The groups are shells around one centre, one inside the other: the same stretched ball of 8 dimensions in 6 sizes.
In the rows, zero is written as 128.
Known rows, each followed by its group:
[ 62 154 156 133  84 159 132 132 148  86 128] => z_473
[114 110 200  97 138  99  84 114 113 174 109] => z_260
[146 105 149 116 144 135  77 134 135 141  73] => z_473
[129 142 173  74 177 153 110 113 129 146 116] => z_355
[ 92 112 152 142 153 173  97 139 114 121  22] => z_355
[129 136 193 103 112  84  87  93 135 158 151] => z_355
[ 93 111 170 104 174 135  93 151 123 152  49] => z_353
[111  92 166 141 111 131  71 127 103 151  59] => z_350
[105 125 153 132 103 116  70 117 119 154 108] => z_350
[135 138 177  87 154 133 110 117 148 125 105] => z_959
[152 142 150  92  89 150 102 109 148 108 151] => z_355
[104 107 147 112 136 159  93 150 121 146  97] => z_959
[101 108 160 123 172 156  88 137 109 153  45] => z_473
[131 118 176  81 156 156 114 138 139 113  62] => z_353
[143 128 162 147  98 115  74  88 129 132 100] => z_353
[ 70 138 159 128  82 159 127 140 146  87 114] => z_959
[ 59 124 176 119 101 161 125 143 122 108  92] => z_959
[ 52 113 148 159 126 184 107 147 104 124  55] => z_473
[ 41 114 162 149  96 180 116 144 101 118  80] => z_350
[ 96 143 159 129  89 159 121 112 136 117 174] => z_260
[ 75 133 172  89 147 168 128 141 123 143 143] => z_355
[167 112 158  89 138 154  82 115 122 134  75] => z_350
[ 26 163 168 108 123 178 148 140 129 111 144] => z_260
[107 116 153  96 168 166 107 148 127 152 114] => z_355
[133 112 154 139 107 123  61 104 110 160 101] => z_350
[ 95 134 165 102  66 153 125 132 144 102 164] => z_353
[ 58 140 170 115 155 177 133 139 124 120  91] => z_959
[ 52 153 168 144  92 157 131 123 137  91 107] => z_473
[ 96 106 168 131 163 137  83 134 108 162  53] => z_473
[ 64 176 175 109 130 154 137 106 137 118 159] => z_355
[ 80 131 162 128 138 133  85 119 107 169 114] => z_959
[ 76 143 191 105 131 141 129 130 141  96  64] => z_353
[ 88 140 170 122  70 131 114 125 146  93 112] => z_473
[ 56 111 157 160 138 166 100 144 106 130  36] => z_355
[147 151 146  91 138 151  97 104 139 142 163] => z_355
[ 77 138 156 132 157 145 104 130 129 148 108] => z_473
[135 152 149 107  89 152 113 110 157  92 141] => z_473
[ 88 102 171  99 146 156 106 153 113 154 100] => z_350
[126 133 193  68 119 102  89 106 122 164 147] => z_353
[142 126 148 122 136 140  72 105 119 149  93] => z_959
[107 114 153 127 123 178  95 123 104 127  66] => z_959
[ 99 126 176 112 125 117  81 114 111 157  93] => z_959
[ 94 110 143 134 171 165  86 139 106 169  86] => z_350
[163 121 148 102 186 144  79 113 129 171 114] => z_260
[157 114 172  87 173 143  97 117 130 161 122] => z_355
[ 90 133 160 149 119 160 112 118 130 110  88] => z_959
[ 57 143 194 110 157 148 132 121 119 148 134] => z_350
[118 151 130 127 130 187 112 116 139 105 117] => z_260
[124 104 122 130  94 174  85 152 132 103  60] => z_353
[151 135 147 103 103 162 103 108 140 116 145] => z_473
[ 34 134 168 131 120 159 126 150 124 121 101] => z_959
[ 92 119 160 102 160 162 108 142 117 162 129] => z_473
[ 92 140 179  98 119 136  99 114 115 131  88] => z_355
[121  95 146 124 113 180 110 156 138 102  75] => z_260
[168 150 160  86 102 138 106  99 161  98 137] => z_350
[188 124 176  69 175 114  82  95 134 186 167] => z_353
[143 129 135 108 104 132  84 130 152 129 138] => z_353
[ 98 139 164 124 122 163 120 124 139  90  67] => z_959
[ 38 136 148 134 105 213 140 154 119  78  65] => z_260
[132 139 180  84 133 118 116 128 168 108 110] => z_353
[131 137 167 103  92 108  89 111 146 130 137] => z_959
[142 141 172  85  89 131 122 117 167  98 162] => z_260
[ 18 140 158 156  99 167 124 142 117 114 100] => z_350
[129 103 140 121 136 156  64 127  99 165  78] => z_260
[153 106 183  86 176 114  77 114 117 187 109] => z_350
[ 99 110 129 151 116 190  90 139 110 113  45] => z_355
[139 107 187  88 117 129 102 128 136 121  83] => z_353
[ 73 137 187 112 145 132 106 121 118 136  71] => z_473
[146 123 150 115 128 135  64 103 112 153  86] => z_350
[ 49 144 146 130  87 172 111 133 112 121 127] => z_353
[138  92 158 115 170 141  80 141 122 162  67] => z_350
[ 89  94 150 126 117 175 106 159 117 134 101] => z_260
[128 134 186  97 188  93  79  99 123 203 147] => z_353
[ 82 122 157  93 126 181 117 148 115 135 125] => z_260
[ 67 171 172 122 116 116 120 111 150 130 169] => z_260
[ 40 135 169 145 137 147 108 131 109 149 100] => z_473
[113 142 173 118 158 126  79  90 105 168  96] => z_260
[ 84 130 141 123 144 157  91 141 121 138  76] => z_355

New rows. What belongs after each?
[157 126 164 115 149 155  96  96 127 132  96] => z_350
[ 58 141 169 148 124 162 119 114 114 133 125] => z_355
[ 92 138 138 118 153 183 111 140 130 121  89] => z_473
[135 118 163  93 108 150 108 137 148  95  78] => z_355
[128 132 157 107 149 127  70 105 112 172 110] => z_355
[ 92 134 180 133  83 110  91 106 125 128 106] => z_355
[ 60 101 162 160 159 151  90 145 101 160  49] => z_353
[120 160 177 104  79 100  90  82 135 138 174] => z_353
[ 56 143 178 140 150 159 117 110 106 146 109] => z_350
[121 102 150 138 125 184  94 129 110 110  30] => z_350
[ 77 128 176 116 147 150 102 115  98 177 146] => z_350
[101 162 181  67 146 137 141 130 167 113 160] => z_353
[ 74 121 158 108 130 168 110 145 113 150 132] => z_355
[170 129 169  62 147 127  87 106 133 166 162] => z_350
[150 134 178 109 134 100  84  90 137 164 156] => z_473
[ 79 114 170 129 169 136  86 134 105 168  60] => z_355
[ 91 135 177 106 172 135  93 111 104 179 114] => z_473
[ 73  93 168 136 127 170  93 145  89 136  25] => z_353
[ 39 146 175 114  79 155 126 134 119 106 116] => z_260
[121 126 170  92 112 138  88 114 113 142 105] => z_355
[ 66 126 149 144 122 195 120 141 117  97  53] => z_959
[158 116 157  84 133 158  88 117 120 140 105] => z_355
[130 135 148 106  92 154 115 129 159 101 151] => z_355
[104 125 156 115 129 188 111 120 108 131 112] => z_355
[ 39 142 183 125 124 154 139 144 137  99  80] => z_350
[143 127 128 143 122 152  76 110 131 141 121] => z_353
[ 86 164 183  92 104 108 122 121 162 110 147] => z_350
[125 138 173 100  97 106  85 111 139 122  97] => z_350
[ 97 120 159 111 130 135 100 144 136 146 124] => z_959
[139 148 141 117 102 139  83 104 140 110  96] => z_260
[144 121 179 103 118 100  81  98 127 179 181] => z_260
[ 99 125 178 106 154 109  71 113 102 184  93] => z_260
[ 77 112 158 139 106 173 115 139 117 130 125] => z_350
[130 152 193  72 125 110 101  92 132 146 148] => z_355
[ 94 114 183 108  93 110  87 128 119 145 104] => z_260
[ 53 150 191  82 140 137 134 138 134 138 145] => z_350
[ 57 128 152 121 145 180 108 141 100 152 106] => z_350
[127 145 171 112 161 146  98  90 118 151 117] => z_355
[146 140 161 105 143 165 110  93 128 143 165] => z_353
[108 136 155 121 149 175 101 106 106 145 110] => z_355
[172 148 169  90 136 106  76  80 138 153 138] => z_350
[ 82 150 180 114  89 101  96 114 137 122 107] => z_260
[152 122 175  80 170 133  96 115 133 158 119] => z_959
[ 84 152 194  84 157 129 116 112 123 150 124] => z_473
[107 134 131 121 103 168 108 147 152  88  85] => z_350
[ 86 143 127 129 132 208 116 136 125  93  67] => z_353
[108 135 176  79 106 156 125 131 140 102 115] => z_355
[ 78 119 174 108 147 172 115 131 102 152 113] => z_355
[ 72 110 156 152 141 155  99 148 120 127  41] => z_355
[167 122 156 106  96 126  82 108 144 119 111] => z_473
[155 134 144  94 106 168 106 120 148  93 105] => z_355
[128 161 151  88 100 134 102 107 149 125 176] => z_350
[ 87  89 164 137 153 187 105 145  96 141  48] => z_353
[178 146 155  68 166 146 104 107 156 135 149] => z_353
[ 50 142 170 106 108 139 115 145 130 121 106] => z_355
[ 80 157 157 117  77 137 119 128 155  93 138] => z_355
[ 80 159 183  99 133 156 128 102 120 137 159] => z_355
[160 114 182 102 170 112  72  96 116 180 101] => z_350
[ 76 119 179 108 127 115  94 138 120 162 116] => z_355
[ 40 141 146 139 115 170 109 145 117 111  64] => z_350
[ 91 120 165 128 131 148  86 120 101 145  62] => z_959
[ 67 131 156 140  89 134 112 148 150 105 110] => z_353
[ 59 128 181  95 169 160 131 151 124 146 115] => z_260
[110 129 192  92 107 103 104 115 136 154 171] => z_350
